The groups are shells around one centre, one inside the other: the same stretched ball of 3 dimensions in 8 sizes.
(in the rows, 128 means zero)
Known rows, each followed by its group:
[125  80 104 106 136 104 118  87  99 132 130 122 165 114  70 152 135  97
 101 102] -> daz
[104  99  69 100 154  92 113 120  97 147 136 138 150 130  60 112 125 116
 152 105] -> nezas
[111  92  94 114 149  98 116  98  89 134 132 129 146 118  59 146 144 111
 115 101] -> mopaf
[139  68 112  97 123 110 120  78 109 132 129 116 185 110  82 154 126  83
  92 103] -> nezas
[112 104  76 110 149  95 115 115  92 142 139 142 147 133  53 134 125 123
 129  97] -> mopaf
[ 97 118  67 120 162  88 113 126  82 143 141 149 127 139  40 131 133 139
 140  95] -> Zin
[118  87  99 111 143 101 117  92  94 133 131 126 155 116  64 149 140 105
 108 101] -> tufi
[ 99  89  78 100 158  93 112 110  95 143 129 127 148 118  65 113 140 105
 150 110] -> lur
[111  84  87  98 148  98 114 102  99 141 130 125 159 117  70 123 134  99
 135 108] -> zek
[ 85 115  67 121 172  86 111 125  78 142 137 144 117 131  40 123 147 136
 150 100] -> daz
[123  91  86 102 138 100 117 104 101 140 136 133 165 127  66 138 121 108
 119 100] -> Volef
[142  60  98  75 119 110 118  86 123 143 128 115 205 113  96 124 107  70
 120 111] -> mopaf
[114  86  95 108 146  99 116  95  95 135 130 125 154 116  65 141 140 103
 117 103] -> daz
[123  96  85 106 139 100 117 106  98 140 138 137 161 130  61 141 120 114
 117  97] -> lur
[115  78  76  81 143  98 113 109 111 149 130 125 176 120  81 101 118  90
 155 114] -> Zin
[120  93  95 113 141 100 118  97  93 134 135 132 154 123  60 153 134 112
 105  97] -> Volef
[113  81  81  89 145  98 114 106 106 145 130 125 169 119  76 111 125  94
 145 111] -> Volef
[122  95  91 111 140 100 118 101  95 136 137 135 156 127  59 149 127 114
 109  96] -> nezas
[122  82  79  85 137 100 115 108 111 147 133 129 178 124  78 113 112  95
 141 108] -> lur
[140  53 105  74 120 111 118  79 123 140 124 107 205 104 100 124 116  62
 117 115] -> Zin
[119  91  78  96 141  98 115 110 103 145 136 134 166 128  68 123 117 107
 135 103] -> tufi
[ 86 109  59 107 170  85 110 130  87 149 136 142 129 132  49 103 137 127
 168 106] -> tufi
[131  73 105  98 130 106 118  84 106 134 129 119 177 112  78 146 129  88
 103 104] -> zek
[140  62 104  82 121 110 119  82 118 138 127 114 198 110  92 134 116  74
 110 109] -> zek

New rows, each followed by its group:
[108 101  75 106 151  94 114 116  94 143 137 139 148 131  57 126 127 119
 137 101] -> zek
[126  75  87  84 134 103 116 100 112 144 130 123 182 119  82 118 115  88
 134 110] -> Volef
[124  83  84  92 136 101 116 104 108 144 133 129 174 124  74 125 116  98
 130 105] -> Volef
[120  75  89  88 138 101 115  98 109 142 128 121 176 115  81 119 124  87
 134 111] -> zek
[127  72 106  98 133 106 118  83 105 134 127 116 175 109  79 143 134  86
 107 107] -> mopaf
[106 112  75 119 155  92 115 118  85 140 140 146 135 135  45 140 132 133
 127  94] -> lur
[102  95  67  94 155  92 112 120 100 149 134 135 154 128  65 104 124 110
 160 109] -> tufi
[141  73 103  93 122 109 120  86 111 136 132 122 188 118  81 148 115  88
  99 102] -> Volef
[145  68 105  89 117 111 120  83 116 136 131 119 196 116  86 146 112  81
  98 103] -> nezas
[ 96 116  65 116 163  88 112 127  84 145 140 148 129 137  43 125 132 136
 146  98] -> mopaf
[ 82 118  63 122 175  84 110 129  76 143 137 146 113 133  38 119 148 139
 156 101] -> tufi
[ 80 119  61 120 176  83 110 132  77 145 138 147 113 134  38 116 146 140
 160 101] -> tufi
[137  59  99  76 123 109 117  86 121 142 126 113 201 110  96 121 113  69
 123 113] -> tufi
[144  59 110  83 117 112 120  77 119 136 127 112 201 108  94 140 116  70
 102 108] -> Volef
[ 93 115  72 122 165  88 113 122  79 140 139 145 122 133  40 133 143 137
 138  97] -> nezas
[102 103  85 120 157  93 115 108  84 136 135 136 134 124  49 143 145 123
 123  98] -> daz
[ 77 124  60 125 180  81 110 133  72 144 139 149 106 135  33 119 151 146
 159 100] -> lur
[125  70  93  85 134 103 116  94 112 142 127 118 182 113  85 120 123  82
 130 112] -> Volef
[113  95  95 116 147  98 117  97  89 133 133 131 146 120  57 151 142 114
 109  98] -> tufi
[129  68  87  77 130 104 116  98 119 146 129 120 193 117  90 112 111  79
 137 113] -> lur
[116  97  79 104 145  97 115 111  97 142 137 137 156 130  60 132 123 115
 129 100] -> nezas
[ 85 125  64 128 173  84 112 131  73 142 141 152 110 138  32 130 145 148
 146  95] -> lur
[116 104  87 118 145  97 117 107  89 136 139 140 146 131  51 152 130 124
 111  93] -> lur
[115  86  76  89 144  97 114 111 106 147 133 130 169 125  73 111 118 100
 146 108] -> daz
[140  56 108  80 120 111 119  78 120 137 125 109 201 105  96 133 119  67
 109 112] -> tufi
[124  95 100 118 139 102 119  94  91 131 136 133 153 124  56 164 134 115
  94  93] -> Zin
[137  61 102  80 124 109 118  83 118 140 126 113 197 109  93 128 118  72
 117 112] -> nezas
[114 102  85 115 147  96 116 108  90 137 138 139 146 129  53 146 131 122
 117  96] -> nezas
[101 108  83 124 159  92 115 111  81 136 137 140 128 127  45 145 145 129
 122  96] -> tufi
